All rows are made from the same 10 directions, up to rounding. Whole rows:
In the rows, 100 means zero.
[[89, 98, 116, 107, 95, 96, 108, 92, 100, 113, 85, 101, 94, 89, 93, 99, 119, 101, 112, 111],
[100, 105, 110, 111, 88, 80, 111, 59, 107, 85, 98, 88, 119, 129, 82, 95, 107, 118, 97, 95],
[84, 103, 86, 92, 142, 100, 105, 113, 79, 75, 99, 98, 121, 116, 80, 134, 102, 126, 69, 99],
[107, 108, 98, 97, 118, 88, 88, 80, 84, 67, 111, 116, 110, 101, 88, 120, 89, 140, 105, 112],
[76, 92, 108, 111, 104, 70, 153, 80, 102, 74, 102, 107, 80, 72, 89, 111, 117, 98, 97, 120],
[81, 94, 103, 94, 96, 98, 99, 93, 89, 110, 99, 102, 104, 95, 71, 109, 115, 115, 102, 103],
[128, 105, 108, 93, 92, 126, 58, 98, 85, 94, 110, 122, 109, 88, 95, 78, 78, 123, 124, 99],
[88, 103, 106, 99, 125, 102, 124, 127, 115, 96, 84, 95, 85, 86, 126, 119, 116, 66, 99, 110],
[104, 84, 97, 113, 99, 95, 107, 87, 95, 97, 102, 87, 110, 116, 110, 108, 89, 112, 90, 101],
[105, 107, 76, 113, 86, 80, 92, 93, 95, 119, 120, 136, 61, 90, 81, 97, 74, 91, 92, 97],
[75, 100, 119, 98, 105, 83, 131, 83, 107, 86, 87, 91, 103, 90, 88, 114, 135, 105, 108, 115],
[101, 136, 107, 99, 107, 109, 100, 103, 107, 79, 103, 128, 100, 109, 52, 79, 100, 81, 86, 76],
[107, 113, 96, 79, 116, 87, 99, 99, 107, 64, 106, 96, 105, 89, 124, 110, 106, 117, 115, 114]]

Rows cut short, each followed by the rest of it:
[97, 94, 100, 98, 101, 105, 108, 106, 95, 93, 103, 100, 101, 90, 97, 95] : [100, 101, 97, 100]
[87, 97, 105, 104, 110, 88, 129, 102, 104, 88, 96, 102, 85, 80, 107, 110] : [112, 89, 100, 114]
[92, 94, 85, 83, 88, 92, 97, 100, 94, 104, 113, 96, 100, 90, 93, 97] : [104, 115, 101, 99]
[125, 79, 92, 122, 84, 123, 96, 101, 79, 99, 121, 117, 98, 98, 92, 68] : [52, 100, 82, 84]
[101, 91, 95, 81, 94, 102, 80, 101, 95, 107, 105, 87, 111, 94, 115, 108] : [105, 122, 118, 108]
[120, 91, 112, 129, 113, 104, 118, 94, 97, 77, 93, 102, 99, 99, 129, 94] : [78, 99, 94, 110]
[114, 107, 106, 89, 105, 130, 67, 117, 95, 105, 95, 101, 118, 106, 101, 90] : [95, 105, 109, 91]
[100, 85, 110, 108, 86, 123, 83, 108, 91, 138, 88, 97, 103, 100, 96, 90] : [100, 96, 107, 96]
[92, 121, 107, 100, 100, 98, 97, 91, 102, 99, 98, 116, 101, 111, 58, 96] : [109, 96, 95, 88]
[118, 106, 101, 95, 102, 113, 74, 104, 114, 106, 96, 82, 120, 133, 124, 107] : [92, 91, 105, 88]
[97, 118, 108, 76, 113, 106, 96, 108, 105, 76, 87, 81, 129, 106, 103, 91] : [126, 120, 106, 100]
[96, 88, 105, 82, 110, 116, 86, 116, 89, 101, 99, 95, 109, 81, 112, 117] : [107, 112, 118, 113]
[99, 105, 95, 103, 105, 101, 81, 106, 98, 129, 83, 89, 107, 123, 105, 108] : [105, 106, 94, 97]
[98, 117, 112, 111, 88, 88, 94, 79, 115, 119, 86, 100, 99, 123, 85, 96] : [114, 92, 105, 94]
[71, 88, 108, 112, 103, 80, 121, 93, 98, 125, 86, 106, 75, 80, 92, 131] : [123, 93, 107, 122]
[108, 118, 110, 103, 127, 117, 62, 116, 88, 120, 66, 102, 114, 116, 107, 110] : [108, 121, 105, 107]
[89, 112, 112, 103, 90, 73, 122, 66, 122, 86, 98, 91, 105, 119, 84, 105] : [120, 94, 104, 98]
[95, 100, 97, 90, 125, 109, 66, 104, 90, 108, 106, 111, 109, 116, 86, 155] : [92, 106, 106, 102]
[103, 108, 84, 85, 92, 90, 95, 89, 105, 83, 123, 98, 110, 117, 84, 100] : [91, 105, 92, 84]
[97, 104, 107, 105, 106, 98, 111, 103, 96, 94, 87, 102, 97, 87, 103, 89] : [111, 108, 101, 109]
[108, 88, 108, 99, 110, 120, 91, 115, 93, 100, 97, 101, 102, 86, 120, 108] : [93, 98, 112, 109]
[121, 87, 120, 110, 106, 116, 108, 94, 111, 75, 97, 79, 122, 114, 137, 101] : [87, 92, 109, 101]
[87, 102, 94, 109, 119, 78, 124, 101, 89, 90, 89, 106, 86, 83, 102, 107] : [110, 118, 87, 119]
[103, 120, 98, 118, 106, 105, 97, 111, 97, 114, 91, 127, 81, 102, 77, 84] : [91, 82, 82, 89]
[82, 102, 114, 111, 115, 110, 95, 116, 81, 136, 54, 91, 108, 99, 93, 96] : [133, 124, 94, 113]
[113, 70, 147, 104, 113, 148, 79, 93, 83, 85, 96, 100, 133, 92, 105, 127] : [90, 111, 139, 115]
[106, 91, 110, 124, 93, 103, 92, 94, 99, 130, 89, 110, 84, 99, 108, 104] : [90, 87, 109, 107]
[89, 92, 110, 90, 95, 100, 111, 100, 113, 102, 98, 85, 101, 92, 111, 110] : [118, 87, 115, 106]
[102, 105, 95, 91, 100, 70, 101, 77, 113, 83, 108, 90, 101, 106, 120, 122] : [105, 114, 114, 113]
[88, 84, 92, 87, 80, 92, 122, 103, 114, 102, 118, 87, 89, 84, 109, 100] : [106, 76, 103, 97]
[90, 95, 106, 98, 112, 94, 102, 91, 118, 100, 101, 85, 109, 128, 107, 149] : [105, 78, 104, 99]
[107, 99, 95, 127, 124, 91, 84, 96, 91, 123, 79, 98, 99, 131, 120, 135] : [87, 112, 87, 110]
[100, 89, 72, 94, 98, 96, 126, 124, 115, 95, 117, 81, 90, 103, 130, 94] : [87, 67, 73, 85]
[100, 117, 104, 74, 106, 95, 70, 102, 105, 106, 83, 86, 114, 99, 119, 106] : [129, 129, 128, 115]
[119, 102, 102, 92, 113, 116, 79, 106, 84, 77, 100, 100, 121, 96, 113, 90] : [89, 134, 108, 106]
[105, 108, 109, 96, 95, 94, 97, 95, 107, 100, 89, 95, 98, 90, 117, 89] : [114, 108, 118, 111]
[116, 108, 100, 116, 85, 91, 89, 77, 103, 105, 99, 101, 104, 123, 96, 83] : [87, 110, 97, 92]
[84, 88, 85, 104, 118, 73, 130, 96, 80, 79, 103, 101, 90, 78, 104, 118] : [104, 132, 85, 123]
[91, 112, 111, 96, 106, 117, 90, 115, 84, 113, 72, 98, 116, 96, 80, 75] : [125, 125, 97, 100]
[113, 77, 108, 125, 119, 114, 98, 109, 92, 108, 93, 104, 90, 98, 134, 129] : [74, 86, 102, 114]
[94, 98, 102, 100, 124, 96, 97, 122, 81, 110, 74, 109, 80, 55, 132, 109] : [118, 127, 117, 139]
[92, 90, 118, 121, 124, 116, 113, 108, 87, 101, 85, 112, 97, 94, 89, 119] : [98, 90, 92, 108]
[81, 91, 81, 100, 123, 94, 124, 113, 84, 87, 98, 85, 114, 112, 90, 114] : [104, 117, 61, 96]
[92, 108, 104, 87, 94, 114, 102, 120, 118, 112, 91, 83, 106, 108, 102, 86] : [119, 71, 97, 84]
[107, 110, 85, 81, 111, 101, 105, 117, 98, 69, 107, 94, 108, 90, 114, 81] : [99, 115, 90, 98]
[111, 122, 104, 94, 107, 97, 101, 109, 112, 82, 95, 110, 89, 83, 116, 83] : [106, 94, 112, 107]
[106, 87, 100, 98, 111, 115, 106, 113, 88, 83, 100, 89, 114, 92, 117, 93] : [93, 113, 94, 103]
[91, 98, 98, 109, 105, 100, 117, 92, 90, 83, 112, 112, 104, 108, 62, 104] : [91, 99, 77, 89]
[109, 102, 114, 122, 77, 90, 102, 86, 117, 135, 65, 72, 99, 117, 136, 69] : [118, 98, 109, 105]
[86, 94, 87, 75, 94, 78, 90, 94, 110, 116, 101, 71, 107, 109, 122, 130] : [122, 115, 114, 110]
[94, 107, 109, 106, 129, 124, 92, 117, 82, 99, 81, 105, 120, 115, 77, 107] : [103, 109, 81, 93]
[90, 87, 89, 99, 67, 87, 113, 91, 108, 122, 112, 90, 89, 98, 93, 86] : [103, 87, 96, 91]
[111, 117, 130, 102, 126, 119, 102, 121, 111, 81, 79, 119, 85, 67, 128, 99] : [110, 76, 129, 120]
[91, 99, 94, 93, 104, 99, 109, 104, 97, 90, 107, 98, 106, 102, 86, 103] : [103, 101, 88, 94]
[83, 79, 128, 106, 78, 104, 110, 67, 106, 106, 110, 99, 108, 106, 64, 121] : [108, 85, 118, 97]
[87, 84, 113, 112, 88, 95, 143, 101, 112, 105, 83, 76, 94, 88, 120, 81] : [122, 81, 96, 106]
[106, 123, 100, 91, 99, 100, 89, 87, 107, 82, 97, 85, 134, 140, 81, 83] : [107, 118, 88, 79]
[96, 90, 89, 109, 88, 78, 79, 77, 78, 128, 106, 119, 83, 90, 86, 117] : [91, 134, 110, 117]
[117, 111, 103, 88, 88, 110, 85, 92, 121, 85, 116, 91, 120, 129, 100, 91] : [89, 83, 106, 77]
[116, 92, 100, 103, 103, 105, 90, 97, 106, 92, 115, 106, 95, 101, 121, 119] : [76, 86, 111, 102]
[105, 113, 101, 98, 113, 108, 92, 112, 103, 97, 91, 100, 105, 108, 105, 97] : [101, 97, 96, 96]
[85, 90, 89, 114, 116, 99, 112, 110, 88, 115, 86, 86, 109, 124, 93, 115] : [101, 104, 64, 94]
[99, 110, 107, 104, 112, 104, 92, 104, 95, 104, 86, 107, 101, 101, 94, 103] : [107, 106, 101, 104]
[96, 95, 94, 98, 100, 100, 100, 101, 100, 104, 107, 98, 101, 106, 96, 111] : [96, 94, 95, 95]
[96, 85, 106, 97, 95, 111, 101, 100, 94, 101, 105, 97, 106, 93, 95, 103] : [99, 100, 106, 100]
